The same things were measured in two ways. Each way mixes the same 3 hidden numbers, adds some noise and spreads widely along 2 directions of its own, which tell nothing about the thing.
Some things both ways: the first way, then the second way.
-.08  .12  -.03  .02  -.07  -.02  .10  -.07  .11  -.13  -.04  -.14  .13  -.01
.07  -.14  -.12  .20  -.02  .35  .02  .04

-.01  -.37  .20  -.13  .09  -.06  .07  .00  .19  -.04  .16  -.16  .11  -.33
-.36  -.27  -.58  -.20  -.02  -.23  -.38  -.18

.02  -.40  .16  .01  .14  -.11  -.13  .06  -.10  .25  .24  .10  -.23  -.20
-.16  -.12  -.09  -.25  .06  -.29  -.06  -.16

-.22  -.09  .04  .10  .00  -.03  .12  -.01  -.11  .05  .12  -.04  -.01  -.20
.15  -.01  -.20  .06  .12  .32  .08  -.11

.26  -.06  .32  -.12  .14  -.29  -.12  -.07  .22  .22  .06  -.05  -.29  .03
-.21  -.27  -.20  -.06  .03  -.02  -.26  .02

-.08  .04  .02  .06  -.01  -.05  .07  -.03  .00  .04  .02  -.04  -.05  -.01
.09  -.21  -.02  -.12  .08  .03  .17  -.10

-.10  .14  .09  -.08  -.03  -.06  .28  -.12  .29  -.16  -.06  -.30  .21  -.14
-.04  -.33  -.47  -.03  .00  .20  -.08  -.11

-.15  .24  -.21  .07  -.19  .17  .20  .01  .02  -.20  -.24  -.09  .23  .13
.10  .00  .08  .02  .08  .13  .12  -.04

-.21  .04  -.13  .05  -.14  .18  .28  .08  -.10  -.12  -.21  -.04  .16  -.04
.23  .21  .02  -.09  .16  .03  .36  -.27

.20  .07  .00  .04  .00  -.08  -.24  -.01  .05  .04  .03  .05  -.12  .21
-.05  -.10  .27  .22  -.07  .13  -.07  .20

-.05  -.11  .15  -.14  .01  -.05  .17  -.06  .25  -.11  .01  -.23  .16  -.24
-.15  -.28  -.45  -.19  -.02  -.12  -.07  -.23

-.21  .08  .08  .03  -.03  -.03  .26  -.05  -.01  .03  -.01  -.11  -.01  -.12
.07  -.12  -.37  -.11  .21  .31  -.06  -.11

Other things, the second way, with their names:
<309>: .18  -.08  -.18  -.04  .23  .36  .11  -.07
<392>: -.01  -.12  -.09  .16  .05  .34  -.16  .11
<66>: .18  -.24  .22  .00  .07  .26  .17  .15
<109>: -.08  -.09  .08  -.07  .03  -.11  -.01  -.01
<142>: .03  -.12  .27  -.06  .14  .07  .01  .14
<184>: .10  -.08  -.19  -.06  .06  .11  .14  -.15
<201>: -.05  .03  .24  -.07  .00  -.28  .11  -.08
<315>: -.31  -.17  .13  -.12  -.05  -.37  -.26  .05
<16>: -.21  -.13  .05  -.04  -.14  -.37  -.01  -.08
<151>: -.52  -.03  .39  .39  -.35  -.33  -.51  .35
<90>: -.03  -.11  .24  .11  .04  .15  -.06  .18
<93>: -.23  -.09  .01  .04  -.10  -.19  -.18  .02
<216>: -.02  .07  .26  .24  -.10  .01  .02  .10
<69>: -.02  .23  .37  .17  .01  -.07  .01  .06
<23>: .18  -.27  -.23  .19  .14  .72  .00  .15
<181>: .22  -.03  -.03  .03  .15  .34  .19  -.06
<240>: -.05  .16  .50  .29  .01  .12  -.13  .28
<190>: .12  -.32  -.39  .21  .07  .68  -.08  .09
<251>: -.50  .04  .16  -.03  -.19  -.66  -.36  .00
<373>: .11  -.15  .11  .08  .01  .20  .12  .07
<128>: .06  -.23  .19  .02  .04  .17  .08  .12
<54>: .05  .08  .36  .03  .09  .03  .07  .09
<245>: -.24  .02  -.45  -.54  .15  -.61  -.05  -.52
<343>: .07  .05  -.12  .05  .17  .34  -.05  .00
<100>: .53  -.07  -.31  -.14  .38  .65  .46  -.22
<311>: -.46  -.11  -.22  .23  -.22  -.14  -.53  .10
<348>: .21  .00  -.02  .11  .25  .55  .03  .09
<187>: -.16  -.13  .14  .35  -.07  .28  -.33  .34
<126>: -.09  -.05  -.18  -.20  .12  -.11  -.09  -.17
<12>: .03  -.04  .10  -.06  .11  .01  .05  -.01

Some of these things the first way, each followed by its name:
-.05  -.17  -.27  .15  -.12  .21  -.15  .16  -.21  -.10  -.04  .16  .08  .10 | <69>
-.54  .29  -.02  .24  -.12  .01  .50  -.10  -.24  .06  -.04  -.14  -.02  -.18 | <100>
-.22  .21  -.13  .21  -.11  .05  .15  -.03  -.20  .02  -.04  .02  -.07  .08 | <348>
.54  -.25  -.05  -.13  .02  -.05  -.61  .12  .26  -.12  .03  .13  -.01  .30 | <151>
-.15  .23  .11  .07  .01  -.17  .16  -.19  .11  .01  .10  -.20  -.02  -.09 | <190>
.25  -.06  .09  -.06  .02  -.05  -.15  .08  .09  .08  -.11  .08  -.13  .17 | <201>
-.17  -.48  .14  -.12  .04  .11  .25  .14  .05  -.04  .00  -.08  .16  -.37 | <245>
-.11  .25  -.05  .01  -.13  .07  .24  -.03  .08  -.09  -.22  -.08  .09  .10 | <343>
-.07  .27  -.08  .18  -.07  -.03  -.04  -.07  -.12  .08  .00  .05  -.14  .20 | <66>
.06  .18  -.16  .09  -.11  .07  -.08  .01  -.04  -.07  -.09  .05  .01  .24 | <90>
-.20  .38  .02  .10  -.07  -.12  .21  -.17  .04  .02  .00  -.18  -.01  .05 | <23>
-.10  -.09  -.10  .13  -.06  .07  -.02  .07  -.19  .04  .06  .11  -.03  -.01 | <12>
-.02  .18  -.13  .13  -.11  .05  -.05  .01  -.13  .03  -.12  .11  -.08  .23 | <142>
-.01  .25  -.08  .07  -.08  .02  .02  -.08  .03  -.07  -.10  -.03  .04  .15 | <373>
.16  .05  .02  .06  -.03  -.06  -.18  .05  -.07  .20  -.06  .17  -.27  .26 | <54>
